The groups are shells around one centre, one inside the other: the same stretched ball of 7 dimensions in 6 sizes.
In the rows, 128 means zero.
Known rows, each followed by its group:
[101 161 128 116 112 165 169 138 153  88 138 103 126 149 120 113 117 110
  93 158  89 126  89] -> F
[159 179  80 126 109 152 156 109 169 103 143 109 107 138 157 155  99 150
  81 215  77  90  84] -> Z
[106 174 128  75 138 153 139 127 163  82 122 100 133 117  79 150 126 106
  97 172  87  99 130] -> Z
[162 166  73 120 132 162 149  92 170 103 133  90  89 135 172 168 112 138
  71 213  67 100  91] -> F
[103 133 146  80 174 186 179 142 114  86  86 120 125 137  49  95 154  95
 123 103 104 116 113] -> L
[115 162 102 120 120 149 134 105 167 103 133  75  91 143 141 146 116 100
  74 181  93 120 102] -> P
[155 123 104 156 134 172 197 130 106 130  76 122  97 181  90  82 142 109
 107 113 118 117  62] -> F
[ 86 139 147  92 152 173 160 136 132  88 118  94 123 138  78 104 148  91
 113 117 102 119 108] -> L
[116 170 110 110 113 150 139 114 177  95 140  75 118 135 132 158 121 106
  75 191  73 115 105] -> N
[164 160  66 162 109 140 147  96 141 134 121 111  59 165 152 120  94 136
  87 182 133  91  70] -> F
[109 188 110  88 133 145 139 126 137  87 128 152  86 125  91 104  75 138
 118 171 154  80 117] -> Z
[166 148  72 140 142 166 162  97 129 120 123 119  61 153 160 116 107 150
  99 172 118  87  71] -> F
[138 129  95 148 137 154 144 100 129 133 119  80  72 161 127 112 138 108
  99 138 123  98  78] -> N
[146 171  78 133 118 142 139 101 149 116 131 113  69 147 144 129  92 137
  91 189 126  88  88] -> L
[ 96 140 144  64 190 194 181 142 105  75  76 144 104 132  49  82 136 101
 128 101 123 120 122] -> T
[103 148 131  94 143 192 178 130 156  72 145  88 131 134 143 131 138 115
  90 161  52 131  94] -> T
[128 149  98 125 144 160 152 110 120 113 124 123  64 150 124  93 106 132
 115 144 147  90  85] -> P
[169 170  73 131 122 160 166 106 153 108 121 122  87 147 153 140  98 149
  84 201  93  95  80] -> Z
[ 82 164 144  50 173 162 134 131 132  74 115 122 111 108  50 114 124 106
 127 134 129  89 144] -> F
[158 143  80 162 117 156 166 105 138 130 110 100  75 172 146 116 118 120
  84 162 110 112  65] -> Z
[135 191  89 104 118 156 156 116 165  85 123 131  92 135 141 141  79 135
  78 208  97 112 104] -> T
[177 132  81 144 146 162 167 102 129 134  81  99  87 161 108 131 146 116
  92 151  97  98  79] -> T
[137 104 109 144 158 179 169 107 118 128 103  70  87 167 121 106 170  95
 101 111  96 117  72] -> Z
[109 159 116 110 127 171 164 124 156  87 122  98 106 147 132 126 117 103
  81 165  84 136  97] -> P
[135 116 127 133 146 172 184 134 116 122  74  96 125 167  59 100 171  85
 107 101  97 120  83] -> N
[ 91 148 136  62 187 186 160 128 118  73 103 129  92 122  77  97 127 108
 123 121 123 110 126] -> P
[ 90 179 123  86 135 139 132 130 136  92  94 136  86 135  54 102  91  94
 107 146 159 108 132] -> F
[134 177 107 101 129 152 162 132 138  96 102 147 110 137  77 116  99 130
 108 167 122  92 107] -> L
[120 157 114 108 132 156 152 121 152 100  98  95 110 145  92 135 129  92
  84 158  93 123 109] -> L
[ 73 160 139  74 158 182 159 132 133  66 138 124  92 128 116  92 105 115
 114 138 121 121 113] -> P
[ 69 137 159  76 164 190 173 145 126  71 118 105 124 135  80  91 145  88
 116 107  99 134 112] -> N
[134 182  93 104 121 127 116 103 169 108 121  95  98 126 101 163 106 114
  85 198 109  84 122] -> T
[118 138 118 125 136 149 142 116 134 119 114  83 102 150  88 116 144  96
 105 132 117 100  97] -> P
[112 145 118  98 161 192 176 123 127  81 132 121  91 138 138  99 118 131
 111 144 103 113  90] -> P
[151 111 115 138 154 175 187 126 111 128  64  98 113 170  66 103 173  89
 105 103  96 118  79] -> Z
[123 124 123 133 133 172 167 120 147 112 118  58 126 158 117 131 168  88
  86 135  64 128  81] -> T
[126 159 109 125 116 158 164 125 154 102 114 100 113 153 116 128 120 105
  83 166  89 123  91] -> L
[128 146  90 140 127 158 145  98 150 115 122  80  66 159 157 128 117 103
  76 166 106 125  85] -> T
[114 167 122  82 146 146 133 122 147  96 111 107 118 121  62 138 127 107
 109 158 112  85 129] -> Z
[122 167  95  97 151 153 126  98 146  99 131 108  67 126 128 131 102 127
 101 176 127  87 114] -> P
[109 154 129  74 170 170 161 133 120  87  77 137 102 131  47 103 126 100
 117 125 127 109 127] -> L
[104 146 124 126 115 172 167 126 161  93 150  71 124 151 150 128 135 104
  82 160  66 133  80] -> F
[134 176  97 112 130 147 155 124 128 104 106 153  82 143  90 101  86 136
 112 163 150  86 101] -> N
[112 209  96  92 108 125 116 114 171  89 137 130  88 121 110 143  64 129
  90 212 135  87 127] -> T
[ 50 163 154  52 164 187 153 136 145  49 139 110 106 117 109 105 113  97
 106 139 103 137 131] -> T
[134 159  98 121 135 168 167 118 130 100 135 132  82 146 139 101  98 146
 110 163 124  92  81] -> N
[116 161 111 107 142 142 138 120 125 110  92 128  79 144  65 101 107 104
 112 138 157  95 115] -> L
[163 130  96 139 139 185 189 113 142 112 116  87 115 158 148 135 153 126
  86 160  54 115  65] -> T
[137 149 112 104 157 173 177 130 114 100  98 144  99 142  82  95 121 132
 123 135 125  90  95] -> L
[149 147  88 142 125 149 149 103 148 126  95  87  85 160 117 137 129  99
  78 164 102 115  89] -> Z
[112 162 106  86 160 170 140 105 145  85 138 108  78 122 137 128 108 129
 102 170 110  98 112] -> L
[140 161  99  83 172 169 156 113 128  94  84 139  81 128  85 123 113 124
 107 158 120  94 119] -> F
[144 178 102  92 132 160 157 119 167  87 118 111 127 124 111 162 117 129
  86 198  67  98 112] -> Z
[155 152  95 149 105 149 166 119 153 123 109  93 117 163 115 136 131 112
  82 170  84 109  76] -> N
[ 91 132 129  97 175 182 161 122 106  93 104 119  68 147  96  74 126  99
 120 103 145 121 103] -> N
[108 154 120 111 139 173 174 133 124  91 117 133  93 150 109  86 107 120
 111 137 127 116  90] -> P
[160 164  89 117 128 161 161 109 163 104 121  98 116 137 134 160 125 132
  82 196  65  97  92] -> N
[140 118 118 124 158 187 185 123 121 109 108  94 115 154 109 109 164 114
 109 123  81 109  76] -> P
[ 77 174 132  89 125 155 138 129 157  77 150 102 108 129 115 118 102 108
  99 164 112 114 115] -> N
[120 173 110  65 166 184 161 118 148  66 130 132  99 112 129 134 103 142
 103 182  89 100 118] -> F

New rows. What belongs after each?
[118 142 117 113 154 175 175 129 110 101  96 136  82 154  91  79 117 114
 117 120 138 112  91] -> L
[130 165 101 116 136 135 136 116 123 119  98 135  75 144  69 101 101 119
 117 146 165  78 108] -> N
[107 194 123  64 136 154 149 136 158  70 115 139 125 114  74 137  95 122
 102 183 103  99 134] -> N
[113 147 130  79 169 173 156 126 126  89 114 116 113 124  75 114 138 118
 123 133 110  89 116] -> N
[ 88 130 151  87 173 176 169 144  99  94  82 128 107 144  32  69 146  86
 134  81 143 113 113] -> P
[121 174 113  94 125 155 146 120 169  87 137  95 127 125 116 154 119 119
  88 188  75 101 111] -> P
[127 113 123 147 139 181 189 130 115 118 108  93 108 173 110  86 158 101
 107 106  99 124  63] -> N
[ 71 181 129  69 146 158 132 125 146  69 135 127  83 120 103 107  85 111
 108 159 140 110 131] -> P
[139 157  97 124 129 137 135 108 144 122  99  99  91 147  87 133 124 104
  94 160 122  94 105] -> L
[116 159 116  97 141 154 138 115 150  97 134  94 110 127 104 136 127 117
 104 164 101  89 110] -> P
[144 155 109 128 122 157 175 133 135 111 100 122 122 154  84 115 127 119
 103 152 103 100  86] -> L
[160 159  73 151 112 155 159 101 154 119 129 100  79 159 169 136 105 135
  77 192  95 106  70] -> N
[ 81 135 152  86 160 180 165 139 128  83 108  97 123 139  70 100 151  83
 112 109 101 128 113] -> L
[140 195  88 115  98 122 125 111 177 108 123 107 107 133 107 162  91 121
  79 212 106  88 114] -> T
[118 176  98  88 148 157 135 106 151  88 118 120  72 127 122 132  93 121
  93 181 121 103 120] -> L
[153 131 102 131 143 171 171 112 139 118  99  85 110 154 112 134 155 108
  91 148  76 110  83] -> L
[135 154 109 128 130 147 165 132 114 119  89 142  95 158  62  87 113 116
 118 130 150  92  91] -> N
[ 82 147 135  74 177 194 168 128 119  69 121 129  80 132 115  83 113 114
 118 124 124 125 110] -> Z
[129 101 127 132 168 188 182 123 100 120 108  92 103 160  96  83 173 108
 127  90 108 102  71] -> F
[ 92 173 142  64 145 167 159 143 151  68 109 122 137 120  64 127 121 102
 104 155  91 116 131] -> N
[ 91 179 137  67 137 156 144 136 163  72 112 109 134 119  69 141 119  95
  95 166  90 117 136] -> Z
[ 77 141 147  70 174 188 162 132 127  72 107 107 104 131  84 100 137  88
 111 116 106 132 121] -> L
[ 75 190 124  52 152 166 125 115 165  55 164 114  90 101 138 135  84 129
 101 190 109 102 136] -> T
[135 181  93  82 151 157 139 106 152  88 121 129  85 117 117 143  95 139
  99 192 112  83 121] -> N
[ 91 119 135 102 178 180 156 121 103 103 100 102  75 149  83  76 146  88
 123  89 141 117 103] -> N
[101 163 111  85 155 183 152 110 150  72 155 108  80 124 166 123 101 134
  97 175  97 112 104] -> N
[128 116 122 113 170 196 183 120 119 101 108  92 105 150 115 107 163 108
 108 118  82 118  83] -> P
[133 167  86 112 135 164 141  95 163  94 151  95  76 133 178 147 100 138
  82 200  91 102  94] -> P
[ 72 158 136  81 146 159 128 118 156  81 132  79 100 127 104 128 125  83
  93 148 106 125 127] -> Z
[135 169  87 132 115 157 155 109 152 104 141 113  77 150 163 122  91 137
  87 188 111 105  80] -> P
[ 88 183 113  87 134 164 146 120 152  71 143 130  75 130 143 110  74 125
  95 178 126 120 112] -> T
[ 86 160 144  96 129 168 170 148 138  80 124 120 128 141  83  97 119 104
 110 135 108 121 103] -> T
[111 146 132  87 155 193 187 135 144  75 104 107 129 138 106 123 141 102
  92 145  63 139 103] -> T
[131 157 104 118 137 162 167 124 129 104  93 131  87 153  98 103 108 114
 100 149 126 113  95] -> L
[124 146 103 131 130 177 169 114 144  99 142  96  88 154 166 114 117 125
  89 162  91 121  74] -> L
[119 110 119 122 168 190 169 109 126 108 104  70  88 157 127 112 165  88
  94 115  85 134  85] -> T
[124 172 113  75 155 179 168 125 150  72 111 129 112 122 110 136 111 127
  96 176  82 112 116] -> N
[136 199  99  99 107 141 151 128 166  89 127 137 121 128 104 144  84 140
  92 207 101  89 110] -> T
[105 194  93  94 123 143 116 100 168  84 169 111  68 119 163 139  68 141
  91 210 127  88 114] -> T
[ 84 172 125  83 141 150 124 118 147  84 148 109  90 121 107 116 100 116
 112 160 134  93 122] -> N
[118 136 127 106 159 156 152 128 110 115  91 117 101 144  46  93 143 101
 128 107 142  87 107] -> P
[105 171 104  94 138 161 136 106 164  83 131  95  81 131 144 141 101 108
  78 185  98 123 115] -> P
[ 92 154 126  80 162 159 130 115 140  90 108  97  88 127  82 122 127  89
 103 140 122 111 130] -> P
[ 96 185 113  89 132 128 113 117 141  97 127 130  77 124  78 111  83 117
 115 164 167  78 129] -> F
[128 151 104 141 116 155 164 123 135 114 116 112  91 164 119 102 112 114
  96 149 121 114  78] -> P
[132 174 101 119 116 144 155 124 146 106  99 127  98 150  93 120  99 113
  92 170 122 108 101] -> P
[131 112 118 133 161 184 181 122 105 117 109 102  93 161 107  84 155 114
 121 104 114 104  71] -> P
[106 162 120 105 133 170 168 132 134  86 135 130 100 142 119  96 102 129
 110 152 119 107  92] -> P
[169 139 101 121 150 181 196 127 125 109  83 126 121 152  93 122 145 129
 103 148  78 102  81] -> F
